The rows of a group lie close to one hidden flat surface of 9 dimensions, which may be shifted away from zero. Surfaces can cross.
Some rows, each with its group after it:
[ -6  19 -29 -42 -29  -2 -19  14   7  16   4 -21  -8   1 -16 -17  14 -18
  25   0 -22  -4] -> H
[ -1  14  -6  -4  -8  -8  -4 -10 -18   2 -21 -16   3  11  -6   4   7   6
   0  -2   6 -32] -> W
[-30   4  -6  -1  -9 -31 -21  22  -4  -7   4 -16  -6   6 -15   7  21   6
 -20  24   2 -17] -> W
[-20   8  -5  -8  21  15  -7  36  10  -3  17  17 -22 -15   1   2  -6 -12
 -18 -16  -5   3] -> N
[ 12  -5   1  -8  -2  -1  11   6   9   5   2   0   0  -1  -2 -13   0   3
   1  -7  10  10] -> N
[ 24 -13 -16   0   8   5  12  16 -19   5 -16  -3   6  13  -6 -13   8  21
 -18  11  31   8] -> W
[  8  -8 -27 -13 -13  20   1  -8 -10 -11 -12   1  -1 -10   4   2  -3   4
  31  11   7  15] -> N
[  9 -12   7 -20 -15  -1  18  -3  29  -9  17 -17  11 -11 -22  -8   8  17
  21 -41  21 -12] -> G
[ -3  -6   7  20   6  33   6 -37 -20  -9  14   4  27 -14  -2  16   6  22
  16 -21  -5  -6] -> G
[ 17   1  -3   6  -6 -30  16  15  -8  13   2 -34  18  24 -32 -27  37  27
 -32   9  28 -19] -> W
[  7  15  14   9   0 -12  -4   1  19  16   9   4   1  17  18  -8  -1 -35
  -6  14 -39   3] -> H
[ -7  -1 -30 -26 -13  -1   2  -9  -2  -8   2  -1 -10  -1 -11   6  -1   3
  -3   8   9  -7] -> W
[  4   3  17  11 -20 -26  13  -9   5   0  15 -21  16   7  -8 -28  28   6
   3   9   1  11] -> N
[ 20  -6  11  -7   7  12  13 -28  -3   9 -23   6   3  -2  -1   6 -26   4
  11 -29  12  -3] -> H
[-20  18  20  -5  -3 -23  -4  -5  19 -19   2   1  -4  11   2  17  -3 -11
 -10 -22  -2 -44] -> G
[ 10 -16  18  -4  13   4  -8   9 -14  39 -27  -5  -4 -10 -19  -3 -23  16
   4 -28  14  11] -> N
[  5  -2  17   8  -5 -10  -8   2  13  17   2 -18   7  -3  -9  -8   4  -8
  19  -2 -19   6] -> H
[  9  26  36  22  18   9  12  -7  -9  13  -6   3   4   0  20 -12   0  -1
  -7 -37   2 -19] -> W
[-18 -22 -13 -14  13  10   4  16 -12  -7   9  17 -15 -22 -15   9  -7  34
 -26 -15  41  12] -> N
[ -5   1 -11  -3  -9  12  11 -44 -19  13  32  -3  19 -10 -10   2  13  25
  -7 -10  -5 -10] -> G
[-14  13  -9 -18 -14 -20  -7  26   3   4  20  -6  -1  14  -6 -17  27   0
 -23   4  -1  -7] -> H
[-39  -6  -4  -1 -21 -13 -26 -16 -13  -6   0 -16 -10 -25 -25  14   5   6
  26  21 -11  13] -> W
[ 14 -12 -12   9  -1 -28  -2  38   6  -5 -11 -26   9  29 -27 -16  25   0
 -18  45   8   9] -> W
[  0  -9  25  23  13  23  21 -10   1 -24  25   7  25 -11   0   4  12  28
   2 -38  20  -5] -> G
[ 23   8  -1 -34 -12  -4  15   4   7  43  12 -24   5   0 -31 -38  10   9
  -1 -43   8  -5] -> H
[ 28  -9 -17 -19  -6   9   6   1   4  -1 -22  10  -3  12   3 -13 -15 -16
  14  15   0  34] -> N
[-18  14 -34 -23  -9   2   0   7  -1 -39   6  17 -14   9   8   5   6 -12
 -13  19   6  -1] -> W
[-49  -2   6  26   1 -17 -18 -23 -47  -6  26  -2  19  -1 -17  22  31  40
 -39  15   4 -15] -> G
[  3 -14   6   2  12 -13   2  12  14  17  -1   0 -12  -2 -10   5 -15   3
 -20   2   7   0] -> W
[ 18   3  29  26   2  -9  18 -27   8 -12 -10   3   9   8   8  -9  -6 -16
   9   5  -7  17] -> N
[ -5  11 -12 -27 -19 -13   0  -1  -2   5  -4  -8  -8   2   7   0   6  14
  -1 -15  20 -34] -> G
[  2  18 -26 -19  -5  16   8 -30  -2   0  16  18   0   7  23  12  -6 -13
  -9  -2 -18 -23] -> G
[ 44 -18 -14 -20 -20 -17  30  14  29 -13  -3   4  10  29  11 -29   9  -3
  -3  19  24  24] -> N
[ 23  -8 -36 -24  -6  21  -8  48  -2  -7 -21   1   4  14  17  -6   7   7
  15  10  20  -2] -> H
[-19  19 -18 -38 -16   6  19 -52   4 -24  28  22 -15 -12 -13  -4 -10 -19
  -3 -17  -7  16] -> N
[ 35 -49 -20 -17  14  15  39  24  18 -20   5  20   3  -1 -15 -13  -9  28
 -19  -7  59  44] -> H
[-20  -9 -12 -18  -5  -5   3  32  18  15  52   4 -16 -22   0 -18  18  14
 -23  -2   7  16] -> W
[-20 -12  26  27  -2  -7  13 -15  20 -60  17  12  10  -9  20  28   4  14
   6  -8  19 -19] -> H
[-14   4   7 -22   7  -6  -8  -3  -2  -9 -23  23 -19   4   1  18 -28  -4
 -13 -22  14 -11] -> N
[ -4   5  13 -16 -12 -17   5  -7  28  -6   8 -12   1   2 -13   4   0  -5
   6 -30   1 -33] -> G
[ -7 -10   2  -4  -4  -8  -3 -24 -12   7  -2  -6   6  -2 -18  14  -4  18
  -5  -7   9 -13] -> G
[  0   9  24   1   8 -21  -5  -4  -6  31  -6  -2  -2  10 -19 -12  -8  -7
 -23 -13  -8   4] -> H
[-13  29  24 -15   7 -13   5 -13   3 -12 -11  12  -9  11  -2   9 -13  -7
 -20 -50  14 -41] -> H
[ -4 -21 -15   3  -4   8 -12 -16 -19  10   5 -14  21  -2 -26  14   8  21
   8  15  -9   6] -> G

New rows, each followed by its group:
[ -1 -17   9   7  14  -9 -19 -16  18 -10 -14   4   8  19 -29  39 -29 -28
   1  17 -33   0] -> G
[ 11 -12  12  -2   3 -19  15 -20  29   6   3  -8  -9  -2 -26   3 -20 -18
  -3   0  -8   7] -> W
[ 17   9 -25   2  -1  11   1  39 -26  -3 -14  -7  11  18  12 -24  31  16
  -7  18  22   3] -> W
[ 14   0   1   5 -16   2   5  -8   3  -3  -6 -16  10  -3   9  -9  10   3
  32   2   1  -2] -> N
[ 10  -1  29   8 -19 -22  -1 -24  -5   2 -31 -19  11   7   4   2  -2  13
  26 -12  14 -22] -> N
[-53   9 -16 -27 -23  -4 -15  -6   1  -2  48   3 -21 -37  -2   3  14  11
   4  -7  -8   0] -> W
[  8  -2  21  49  19  15   3   4   2 -22 -11   3   5  -8  22   5  -3  -9
  17  16  -8  11] -> N
[-24 -19  -3  10  -4 -10 -15   6   6 -33   2   7  -4  -7  -5  19   1  -2
   8  33  -2  23] -> H
[  7 -17 -12 -19  -8   3   5  42  12 -18  -1 -12   4  -5 -16 -11  18  27
  12 -16  41  -1] -> H
[ 36  -3  30  46  23 -31  17  -4 -16 -16 -56 -21  23  48 -31  -5   4   1
 -29  24  24  -6] -> W
[ 10   8  -1 -15   4  -4  -3   5 -22  24 -21   5   0  18  -1  -8  -6   9
 -24 -14  13 -12] -> H
[-10  -9   4 -18 -11 -16  11 -17  -6  -9   1   4  -4  -4 -13   2  -2  26
 -12 -17  34  -3] -> N
[ -6  -9  -1  15   0 -11  -6   6   2  -8   8  10   4  12  17   6   5  -6
 -10  36 -13  18] -> H
[  3  20 -17 -29 -18  14  11  -3   8 -11   7   5  -5  -3  29  -3   5   5
  14 -30  14 -37] -> G
[ -7  -6   3   4  25   4  11 -10 -22 -25 -23  35 -13   5   4  20 -25   9
 -36  -3  33   5] -> W
[ 26   6  20 -13   8  -3  -2  23   8  40 -23 -20   0   7 -24 -24 -10  -6
   7 -40   3  -7] -> H
[  5 -28 -27 -20   3  -2  28   8   9  -6  31  14  -8  -7 -21 -15   5  22
 -37  12  33  38] -> W
[-11   2  13 -14  -3 -10  -4 -20  -3   9  -9  -6  -7  -9 -32   1 -14  -1
   5 -23   1   3] -> H
[-16 -15  -7   5  -2 -19 -30  11 -11  -4 -31 -14  -9   3 -19  22  -9   0
   7  37  -2   4] -> W
[ 12 -11   0  11   7  -4   3  14  -8   3 -12  -8   3   4 -10  -9   5   8
  -5  15  12  17] -> W
[-10  -8   0 -14  11  -9  -9  22   4 -15 -17  11 -16   5 -23   6 -16 -11
 -14   2  12  18] -> H
[-15   0   4  20   5  -3 -12  23 -18 -10  -9   1  -1  -1   3  -4  15   7
  -4  19   5  16] -> W
[ -1 -13 -14 -15 -11  -8  -7  33  -1  -7 -11  -4  -3   3   7   1   9  23
   1   3  30 -10] -> N
[-23   7  18   4   7 -17   8  23  17 -11  32   3  -7  -7  -1  -6  17  10
 -31 -20  15 -15] -> N
[ 34  -1  -9 -14   8  -3  29  14  28  10   7  -1   0  17  -3 -18  -2 -10
 -25  -6  10  -7] -> W
[ 27 -24 -35 -18   2  32  16  -5 -15   3  -9  16   3  -3  10   2 -12  24
  -1   1  29  14] -> G
[ -7 -14 -17 -12  -6   1 -18  44  10 -29 -13  -4  -5   0  -5   7   7   0
  19  15  13   9] -> H
[-17 -12  23  27  11 -12  -3   2  -1 -11  20  -4  22   6 -20  12  17  16
 -21  -2   0  -4] -> G
[ -5 -13  11   8  -8 -12  -7   2  -1  12   5 -18   8  -7 -20  -6  10  11
  10   5  -2  13] -> H
[ 28 -18   8  19  -6 -27  16  36  17 -15  -6  -7  16  30  15 -25  25   7
 -12  36  23  21] -> N
[ 14   7 -42 -40 -11  11  -8  64  22 -16  -5   0  -6  18  11 -14  14 -15
   8   3  10  -6] -> H
[  6  -4  24  24 -15 -28 -14  19  -4 -12 -39 -21  15  19  23   6  14  14
  22  15  18 -29] -> N
[  1  -9  -7   4  -5  10   7 -17  -6 -26  -4  18   8   3  27  19  -4  13
   5   6  14  -8] -> H
[ 17 -17   5  -2  16 -11  29  20  22  23  30   4  -5  -2 -10 -21   1  14
 -45 -12  24  10] -> W
[ -6 -14 -15 -10  -5   3  17  -4   3 -36   6  15  -6  -7   8   9   0  19
  -8   1  35   1] -> N
[-10  -1  26  16  -4 -18 -13   3 -10  14  -5 -20  10  -1  -9  -3  12  16
   5  -6   0 -10] -> H
[  0  -4   6   0  14  -9   4  24  10 -18  -9  22 -10  14   9  -1  -9 -10
 -25   5  12  13] -> N
[  2  14  26  25   1 -18   4  16   5   5   8 -20  10   8  -6 -24  25  -4
  -6   1  -6  -3] -> W
[-10   6  14   4 -16 -22 -13 -26 -21 -12 -36  -3   4  13   0   8  -4  -3
  15  11   0   0] -> N
[-17  14   3 -13 -14  -9   5 -34  -5 -11  12   5  -5  -5 -13  -5   3  -7
  -1  -8  -5   8] -> N
[-43  -3   1  -3 -15 -28 -24   0   6  -4  17 -14 -15 -18 -22  13   7  -1
   4  19 -14   1] -> W
[ 17 -31 -27 -19  -8 -20  -3   1  15  16 -18 -26  -6   6 -40  10 -14   0
   2  30   6   2] -> W
[ -3 -10   7  -8 -13  -6   2 -29 -17   1 -16  -8   1 -11 -10   7  -7  25
  16 -16  24  -8] -> N
[ 18  13  16   9   5 -13  -4   3  27  10 -21 -17  -3  14   0   3 -14 -36
  13   2 -27 -22] -> W
[  1   2  -3  -9 -24 -10 -16  14 -38  42  -5 -38  21   3 -14 -22  38  47
   6 -11  18 -24] -> H
[-15 -15 -13 -11   5   2  -3  25  15  -1  22  15 -20 -16   3   0  -6   1
 -13  11   4  26] -> W
[-16  21   7 -14  -8 -18 -18 -18 -23  30 -12  -7  -5   9 -13  -2  -3  -6
  -9 -10 -16 -12] -> H
[-16  -1  -5 -14  -6   7  20 -20  13 -15  38  17 -12 -25  -6 -11   1  -2
  -4  -9   2  30] -> W
[ -8   4 -14   0 -11 -10 -27  29 -10   8 -17 -23  -3   6  -3   1  15   0
  11  27  -7 -15] -> W
[ -6  -1  17  18  10  -7  -1   9  -1 -20 -15  10  -3   5  11   7  -4  -2
  -7   5  10   1] -> N
[ -6  -2  -4 -19   2   4  -5  -6   1 -18 -21  12 -14  -2 -10  16 -23  -9
   9 -12   8   2] -> H
[  8 -13   7  -8  -4 -23   9  -3  13  38  16 -27  -2  -8 -30 -10   4  19
 -14 -12   9 -15] -> W
[-24  -6  10  34   8  15   0 -30 -34 -13   5   0   2 -31 -17   6   4  19
   9  11   0  31] -> N
[  1  -9 -31  13  10  44 -12  26 -13 -12  -5   3  -5 -24  12   5   2   2
  31  25  -5  26] -> N
